The same things were measured in two ways. Each way mixes the same 10 hidden numbers, adds some noise and spreads widely along 6 directions of its own, which tell nothing about the thing.
In the rows, zero is written as 128.
Some things both ways: the first way, then the second way.
[169 133 115  89 123 140 126 165 119 106 127 134 102 107  90 125  98 150
 152 112 190]
[138 172  84  98 147 101 105 149 131 151 142 158 138 141  93 142 165 111
 107 130  94 132]

[168 101 128 117 158 137 125 187 167 121 153 142  92 122 112 118 109  96
 138 149 169]
[129 155  75  84 164 113 130 120 151 136 109 144 111 141  83 119 122 117
 118 108  94 114]

[156 125 127 147 139 111 126 161 150 155 134 138 104 119 123 110 144 100
 118 138 166]
[127 135  99 120 180 130 156 110 140 111  95 107 116 111  95 124 115 114
 122 139 109 118]

[161 127 133  88 116 123 131 121  81  95 160 168  90 145 126 133  84 118
 121  80 139]
[125 151 147 141 144 128 155 116 118 115 130 115 107 116 118 137 116 157
 118 123 151 143]

[145 130 116  98 172 130 120 160  92 111 111 123 127 165 118 173 118 135
 125 146 138]
[115 177 127 108 110  93 124 113 133 123 192 143  87 155 148 139 121 122
 126  84 144  56]

[126 170 123 126 130 102 102 122  87 128  92 125 137 142 112 157 147 128
 129 113 162]
[115 172 137 111 123 137 138 114 156 125 155 146 116 173 150 150 116 168
 151 171 150 138]

[148 174  96  95 143 164 109 126  79  95  97 126 110 145  96 147 107 122
 126 109 182]
[145 160 130 114 171  84 135 136 155 137 150 136 122 147  97 176 128 124
 118 110 106 138]

[102 143 164 129 135 105 119 106 131 112 118 114 126 132 121 111 141 130
 125 186 103]
[163 173 127 132 177 142 150 128 167 113 169 122 127 130 137 157 126 167
  92 145 146  84]

[ 90 116  92 163 176 168 127  96  85 167 126 107 140 138 129 133 176 119
 104 165 140]
[128 174 118 134 110 161  95 143 131 114 145  97 146  89 125  92 129  81
 163 151 156 163]

[185 139  98 136 138 123 137 148 124 142 134 126 105  97 136 109 121 134
 106  98 165]
[133 146  95 146 169 114 142 116 117 115 125 103 116  99 123 124 140 115
 117 138 102 145]

[114 106  99 142 138 162 101 126 104 159  96 138 147 175 118 151 138 144
 145 142 124]
[133 152 108 105  99 113  99 164 115 168 118 155 139 162 121 134 121 128
 126 140 103 131]

[131 151 156 141  93  48 123 106 162 130 126 104 134  86 124  62 145 146
 102 139 148]
[153 140  52 111 133 140 106 155 135 134  88 131 140  95 105  83 139  85
 105 145 117  97]

[109 144 122 156 145 128 107  87  91 160  91 141 132 168 173 126 158 126
 118 145  59]
[139 132  77 141 148 131 106 144 127 127  93 102 153  98 115 105 132  71
 112 160 126 116]

[103  98 138 146 107 121 121  88 135 110 135 121 136 115 131 112 139 155
 120 131 120]
[150 189 116 153 174 153 138 121 103 131 145 138 147 116 106 116 146 117
 113 126 135 144]

[112  95 116 150  82 134 132 135 164 167 161 144  94 159 139  68 105 111
 153 150 191]
[100 135 171 167 139 132 162  86 139 120 132  85 101 159 159 153  62 170
 146 132 155 165]

[112 174 135 127 128 124 131 127  79 142 125 110 112 111  86 144 122 109
 122 131 202]
[153 142  89 110 144 132 126 142 173 134 103 148 125 114 103 129 133 127
 120 166 117 149]

[127 119 160 109 153 118 132 120  85 125 133 135  87 134 149 142  75 149
 135 163  52]
[139 122 131 136 139 126 145 133 105 102 152  78 110 106 118 122 152 117
 140  93 160 148]

[131 170  76 126 144 154 116 131 100 126  92  94 156 177 137 152 112 141
 112 132 164]
[149 115 140 127 168  91 123 126 139 136 143 116  97 153 123 173 115 166
 106 100 112 138]

[131 191 139  80  88 109  94  99  99 114  86 144 126 157 123  93  96 130
 121 108 112]
[150 146 119 102 128 148 133 153 145 122 153 115 126 126 114 134 150 141
 134 139 137 136]

[115  65 135 150 124  91 146 168 138 174 162 111 141  87 117 144 133 176
 160 146 169]
[140 152  82 129 152 126 120 136 101 139 111 153 143 127 100 118 171 110
 101 148 124 134]

[115 114 180 147 102  89 151 173 167 155 170 123 166  92  95 145 123 144
 158 154 150]
[141 153 108 102 150 141 106 115 104 123 142 165 105 129 132 120 165 155
 123 170 112 125]

[145 173 140 138 101 100 116 103 115 104  86 125 137 161 147 135 119 161
 116 122  90]
[152  79 144 140 144 128 101 140 106 141  93 121 112 137 143 155 110 204
  78 164 124 127]

[ 87 128 140 148 116 146 144 104  73 150 151 151 145 189 134 165 137 120
 132 138 124]
[138 119 192 180 197 157 140 103  94  76 140  69 123  76 128 152 127 138
 108 159 178 122]

[108 128 148 135 122 103 143 129  78 137 117 119 153 151 115 180 147 163
 113 137 135]
[116 182 105 124 160 133 118 101 100 110 154 136 119 108 105 110 160  95
 117 131 135 102]

[103 155 133 132  90  58  86  92 122 162  93 137 176 162 154  98 155 145
 134 115  95]
[107 195  95  94 111 141 134 128 168 142 145 150 140 201 158 134 116 183
 156 195 135 157]

[176 171 120 102 135  85 105 125 134 120 139 157 128 113 156  84 135  96
 114  83 121]
[132 129 135 118 119 184 119 133 131  88 133  90 123 100 147 104 137 153
 154 193 180 144]

[ 86  81 143 124  97 142 125 139 107 185 139 159 123 169 118 133 102 137
 165 150 128]
[145 176  86 140 117 123 147 137 132 152 133 168 129 132 127 130 137 119
  86 136 118  79]

Other things, the second way, with their names:
Z975: [139 131 116 136 175  95 133 123 139 139 115 118 104 127 112 154 110 175
  83 117  96 151]
Z651: [107 137 150 107 110 126 152 116 119 119 113 136  85 125 101 129 110 157
 131 115 147 132]
Z497: [156  85 121 128 165 114 132 159 135 113 100  66 130 101  94 140 141 104
 143 120 129 190]
Z54: [120 208 101 155 180 146 155  84 128 110 168 111 125 131 142 107 130 137
 138 130 136 158]
Z702: [124 167 100  97 187 156 138 103 116  83 153  81 116  95  93  90 167  97
 180 124 123 179]
Z237: [114 107 122 103  70 114  96 164 118 123  84 101 106  89 127 108  99 128
 129 148 132 121]
Z760: [122 146 114 101 110  93 111 135 144 128 132 120  86 108 109 118 107 122
 130  80 120 133]
Z342: [136 136 104 141 101 115 113 153 129 150 108 129 134 124 115 118 114  91
 111 114 143 118]
Z308: [115 162 139 141 123 120 154 125 143 115 127 112 129 132 123 136  97  96
 143 131 171 115]
Z68: [131 163 122 138 139 134 132 124 104 118 134 119 129 113 135 120 126  99
 143 152 118 121]
Z174: [133  92 127 166 115 117 119 125 100 146  85 131  96 116 151 137 104 171
  73 155 116 122]
Z499: [148 135  95 134 107 147 101 132  94 150 129 157 118 126 132 100 153  96
 136 138 109 138]
Z480: [114 131 104 127 142 123  97  94 110 107 142 101  90 118 143  98 127  97
 154 122 121 129]
Z458: [141 109 124 134 129 124 118 140 136 137 101 119 115 125 130 140 109 169
 102 151 131 144]
Z348: [150  93 119 153  83 147  86 162 103 150  74 145 129 110 155 117 115 169
  69 192 150  97]
Z610: [107 131 129 116 127 107 135 123 120 118  92 129 108 107  74 120 128  80
 153 115 142 175]
Z844: [114 120  96 144  52 108  75 154 119 169  47 163 119 107 132  96  76 111
  89 155 134 111]
Z435: [145 171 150 127 147 151 149 135 105 120 164 123 140 134 114 140 147 117
 149 131 145 130]
Z590: [138 195 105 135 252 112 162  94 169 108 151 133 140 126  93 176 150 136
  84 166 105 126]
Z818: [107 184  78 117 150  99 138 106 108 119 142 114 126 135 110  99 132  20
 178  96 100 112]
Z136: [135 177  49 105 152 137 122 122 141 113 130 118 130 104 104  71 145  48
 148 113 123 101]
Z542: [164  91 118 133 127 123 110 159 138 111 105 107 113  81 124 122 141 111
 116 144 157 122]
Z630: [121 152 107 161 117 135 135 101 134 109 155 120 106 125 174 114 147 133
 135 162 167 148]
Z628: [146 180 147 102 141 154 137 149 138 130 135 163 143 137 102 148 138 165
 132 173 147 150]
Z156: [122 161 136 135 142 119 121 136 130 135 112 128 144 135 131 154 102 136
 124 186 116 139]
Z989: [109 154 103 129 120 121 115 120 135 124 123 108 119 119 112 105 115  82
 149 112 143 151]
Z259: [154 142 120 134 162 177 124 134  98 104 129 109 140  97 114 103 167 131
 130 161 157 151]
Z401: [136 124 136 145 130  89 134 130 101 122 133 110  93 105 129 138 121 109
 111  90 126 102]
Z438: [154 137 163 154 125  69 158 140 152 148 122 159  86 125 145 190  76 183
  65 115 118  88]
Z851: [112 174  99 123 141 112 124 107 155 144 147 145 116 172 135 141 124 175
 107 135 134 150]
Z437: [154 165 120 127 148 180 110 135 141 116 160 112 139 118 149 121 137 157
 133 185 137 145]
Z291: [132 151 139 150 114 112 120 157 153 134 115 110 143 108 128 146  98 122
 115 155 156 149]
Z904: [134 199  59  89 157 111 110 134 143 133 163 146 137 140  99 114 163  98
 108 112 111  90]
Z302: [142 137 127 128 124 133 112 141 121 107 140 113 119 105 144 122 137 107
 144 154 148 118]
Z299: [137 178 119 130 135 142 119 139 109 121 159 119 136  92  94 111 157  86
 127 109 141 134]
Z531: [130 134 146 137 161 109 135 132 123 138  96 119 127 122  93 153 101 130
 125 134 107 175]
Z371: [156 163  55 129 124 123 136 152 185 185  79 176 139 155 117 128  98 164
  79 154  94 148]
Z958: [118 151 120 112 188  76 147 106 160 111 128 119 106 152 113 165 119 147
 133 130 125 156]
Z235: [127 182 164 127 158 135 147 103 129 124 167 132 111 167 154 159  90 187
 145 146 125 129]
Z583: [135 208 113  89 213 182 164  95 154  92 184 111 127 127  78 117 167 138
 173 129 130 188]
Z609: [126 142 113 128 164 128 118 111 133 126 122 121 124 148 127 131 113 137
 116 142 137 119]
Z272: [119 177 142 115 163 138 146  98 111  93 147 125 104 106 103 111 138 108
 175 125 144 166]
Z246: [107 141 109 149 125 109 114 113  89 103 109 112 110  81 123  93 138  70
 137 133 148 134]
Z388: [121 151  79  63  70 138 109 150 120 132 106 150  91  95  92  69 142 113
 154 115 108 143]
Z867: [138 158 118 145 128  76 112 136 181 148 147 133 118 153 146 159  98 118
 128 115 137 154]
Z106: [164  98 147 127 133 167 102 168  93 113 115 100 136  87 125 123 158 155
 118 175 154 149]
Z833: [134 155 113 124 126 158  96 135 122 130 125 129 138 132 143 108 116 157
 113 171 148 107]
Z14: [160 123 147 150 116  94 104 153 143 140 113 149 107  99 125 149 116 126
 122 136 138 178]
Z525: [132  90 124 117 201 117  95 122 120  93 118  71 130 115  92 140 157  84
 143 140 144 159]
Z172: [131 172 111 113 128 132 110 128 114 130 140 141 118 133 128 106 125 147
 118 121 149 113]
Z357: [116 215 139 149 176 149 213  74 163  98 207  95 102 146 156 152 113 172
 151 126 128 148]
Z564: [116 206 106 113 206 126 159  82 139  91 196  95 110 133 117 124 142 111
 151 101 122 114]
Z504: [127 159  98 117 154 119 135 115 154 135 101 154 113 125  92 121 116 126
 113 130 127 147]
Z289: [145 180  69 115 112 124 146 143 151 134 136 143 113 109 125 102 138 142
 100 116 128 106]
Z730: [133 111 137 109 104 156 115 141 111 123 102 116 107 113 121 107 116 153
 149 147 138 161]
Z464: [118 137 110 122  59  38  84 175 128 163  81 163 115 134 149 140  85 109
 117 141 118 121]
Z109: [131 180 120 106 132 128 129 131 140 148 142 160 127 168 136 148 116 166
 132 163 107 136]
Z786: [141 161 109  98 181 161 140 110 140 124 144 128 116 161 115 127 121 192
 108 126 128 107]
Z795: [162 136 104 105 119 135 119 159 143 148 117 161 122 126 110 135 147 140
 117 151 111 147]
Z724: [125 107 140 140 130 102 139 111 138 130 115 109  87 142 146 147  86 138
 138 118 119 138]
Z874: [119 156  93  71  73 192  85 157 140 125 108 124 141 134 133  69 114 157
 156 182 169 128]
Z332: [133 131 142 115 132 158 124 142 106 127 115 123 134 138 116 133 128 165
 129 164 143 143]
Z276: [103 137  98 113  88 101  92 124 132 126 108 124 100 111 122  93 105  44
 181 120 123 150]
Z262: [138 159 109 130  84 158 134 126 145 147 138 155 108 156 179 114 110 194
 129 167 142 132]
Z688: [183 128  97 101 174 185 118 162 112 126 133 123 160 108  79 121 198 108
 123 160 112 138]
Z959: [148 150 138 149 112 136 144 125 119 140 122 166 106 122 150 137 122 157
 125 167 123 152]
Z102: [106  98 149 147  71 123  94 113 120 145 100 139  92 160 170 130  80 158
 131 157 162 130]
Z709: [139 134 151 190 164  92 133 114 101 123 114 126 113  79  99 146 117  63
  87  99 146 110]
Z161: [145 167  92 136 191 145 132 108 152 117 153 121 135 124 119 135 152 133
 102 156 127 128]
Z655: [159 155 106 123 127 133 124 153 174 136 114 154 131 126 126 129 113 135
 113 156 153 119]
Z618: [130 130  92 109 132 123 103 123 145 124 146 120 111 148 134 123 146 130
 126 130 140 123]
Z811: [143 139 116 109 101 126 127 166 120 157  85 147 120 117 110 126  89 177
  74 132 110  82]
Z418: [112 152 106 144 112 126 105 109 140 129 145 117 113 143 166 115 100 125
 113 133 155  85]
Z490: [159 148 102 157 118  91 127 153 169 138 139 121 127 130 166 144 105 113
 104 129 144  93]
Z694: [109 136 112 155  91 126 100 108 141 140 108 121 101 131 161 100  72 131
 127 133 152 137]
Z297: [157 135 114 150 155 122 121 141 108 121 124 122 131  90 106 121 159  99
 110 124 143 147]
Z535: [106 159 155 113 135 126 158 116 150 113 148  91 111 159 139 151  95 172
 176 146 133 188]
Z700: [153 121  96 169 122  87 111 130 187 155 110 154 102 119 150 152 103 134
  68 140 130 124]
Z970: [138 180  71 105 221 124 153  97 145 124 122 139 120 140  97 126 131 142
 115 134  76 129]
Z594: [118 172 100 133 145 144 133 111 118 131 143 130 131 150 135 122 132 145
 107 146 131 105]
Z952: [120 125 137 123 117 105 112 124 133 121 114 128  95 114 111 125 114 119
 135 116 157 150]
Z880: [139 155 115 126 140 182 117 137 104 114 133 114 147 124 149 107 142 167
 125 195 148 122]
Z10: [ 83 164 130 115  39 126 119 119 156 139 115 146  91 149 167 108  74 164
 182 167 149 197]
Z427: [137 116 117 111  58 128  71 144 118 161  98 177  92 131 133 101  98 130
 121 122 136 108]
Z574: [138 189  90 109 139 167 139 141 127 132 149 120 159 141 101 101 148  81
 163 129 131 138]
Z797: [151 131 144 166 164 102 164 114 165 122 128 127 103 130 132 166 123 147
 128 135 152 192]
Z801: [175 147  86 110 142 111  98 190 147 138 108 139 158  96  93 128 154  98
  98 147 127 121]
Z748: [157 138 108 101 176 132 118 135 104 105 150 101 113  98 111 119 158 120
 125 117  98 101]
Z555: [121 183 118 112 147 126 145 115 165 122 146 132 120 138 110 134 113 111
 161 132 129 158]
Z137: [124 166  92 133 150 132 123 101 148 110 142 120 116 134 150 109 114 110
 130 145 148  94]
Z465: [134  99  89 136 147  61 114 149 167 145  62 119 130 132 104 151 101  84
 104 134 125 136]

Some of these things the first way, each followed by its name:
[172 180  99 108 155  97 106 119  92 105 106 125  78  96 148 108 123 119
 120  91 164]	Z465
[126 160 143 127  97  98 113 101 114 135 112 134 143 146 128 111 121 127
 102 113 113]	Z730
[154 133 154 120 118  88 117 135 188 106 167 155 100 109 157  65 117  94
 147 130 120]	Z137
[114 144 136 138 129  77 128 116 111 130 113  91 139  96 121 126 159 143
  86 130 170]	Z504
[116 122 103 114 157 170 130 146 139 163 147 128  94 113 171  87 103  99
 144 153 137]	Z700
[134 158 115 107 157 131 106 110 104 124 128 131 101  87 167 111 106 102
 125  95 109]	Z797
[147  98 108 146 165 132  82 130 178 127  91 125 103  94 131  82 166 123
 132 153 118]	Z574
[114 117  97 124 189 145 108 131 113 141 153 128 132 120 135 132 149  83
 129 134 154]	Z655
[157 154 122 135 103  92 112 106 113 112 128 149 141 150 133 125 133 136
 126  85 137]	Z880
[112 103 126 164 152 109 119 131 147 188 123 113 142 121 130  98 162 132
 119 182 115]	Z535
[183 155 163  94 128  92 129 118  90 112 132 167  79 128 118  99 107 122
 100 115  87]	Z237
[ 98 159 161 104 105 105 141  94  80 130 124 111 139 162 116 116 101 145
  83 158 108]	Z760
[132 125 119 123 148  66 114 145 177 167 144 117 185 100 176  77 165 130
 114 133  99]	Z958
[129 119 133 150 122 159 105 141 164 148  99 136 116 117 137 119 117 130
 150 141 103]	Z499
[ 97 105 165 165  96 124 156 129  94 183 126 133 113 163 133 158 103 166
 137 170  99]	Z174
[163 106  90 152 187 123 113 163 164 125 126 116 125 115 155 128 166 120
 127 143 149]	Z609
[ 82 117 118 142 150 131 131 103  77 170 127 109 169 138 155 156 140 154
 112 141  91]	Z297
[140  98 100 149 118 101 133 151 137 168 147 125 146 122 135 117 146 153
 135 115 183]	Z348
[111 132 150 124 152 158 119 139 100 143 115 132 103 116  97 159 108 117
 147 160 117]	Z795
[138  72  93 118 128 158 126 139 118 168 175 185 112 160 160 105 125  98
 135  94 144]	Z844
[ 71  87 151 136 110 128 138 122 130 187 163 139 124 155 147  95 114 123
 145 182 111]	Z989
[171 128 114  94 161 118 116 159 118 156 127 148 143 124 133 120 124 108
  78  99 103]	Z388
[120 113  92 131 120 143 135 120 107 135 135 114 130 111 128 117 150 139
 104  98 205]	Z709
[116 101 146 133 140 153 135 156 159 148 159 145 102 129 143 110 113 110
 167 178 118]	Z161
[162 117 111 122 172 100  97 142 156 101 117 114 144  48  95 110 193 127
 108 106 173]	Z628
[157 132 143 126 107 122  93 119 161 128 112 177 100 137 150  78 118 104
 142 113  78]	Z818
[137 220 134 119 136  99 111 104  78  99  77 114 135 150 150 157 131 135
 120 122 107]	Z525
[118  80 109 158 152 119 116 155 144 178 131 124 165 138 127 139 166 141
 139 153 139]	Z332
[ 85 114 143 147 120 127 109  86 112 153 110 126 104 143 145 106 119 130
 124 162  88]	Z371
[172  97 118 131 150  96 108 126 145 118  99 126 128 126 124  94 169 152
  72 135 107]	Z811
[108 149 123 128 143 140 114 106 102 170 118 127 122 146 156 105 101 121
 131 157  80]	Z497
[117 141  95 124 143 121 103 100 132 149 128 119 133 130 165  68 129 120
 127 139 122]	Z490
[106 129 121 165 156 113 122 117  82 156 104 101 132 141 129 174 134 143
 115 150 126]	Z262
[186 127 105 112 175 122 114 140 144  98 108 113  97  66 116  92 150 130
  84 120 146]	Z438
[ 87 147 140 120 103  80 121 105  65 173 107 121 160 137 126 142 145 145
  95 106 137]	Z610
[ 98 116 122 139 119 111 126 109  94 143 111  97 107 126 111 120 129 163
 122 157 176]	Z342
[120 158 118 118  92 163 127 108  63 144 125 158  93 203 115 136  73 103
 127 113 164]	Z357
[145  97 147 124 131 100 146 139 119 154 182 162 117 103 158 117 121 126
 128 108  99]	Z246
[160 147 111 127 173 124 104 132 139 135 118 136 136 105 149 109 156 106
 119 119 101]	Z302
[154 170 183 127 147  94 126 105 115  97 117 134 103 105 138 126 119 122
  96 142  45]	Z702
[118 110 123  94 127 126  82 100 124 147 136 195 119 172 177  75 131  80
 141 103  70]	Z308
[105 122 101 127 157 171 144 133 104 151 177 108 129  79 106 131 118 108
 132 128 200]	Z14
[145 115  98 136 138 178 128 132  96 130 140 146  94 139 100 139 121 108
 130 113 189]	Z531
[173 154  93 114 133 120 130 136  87 118 112 114 116 128 115 137 110 150
  96  95 179]	Z401
[133 191 111 158 128 121 139 124  77 134 106 100 144 167 130 177 122 135
 101 125 167]	Z480
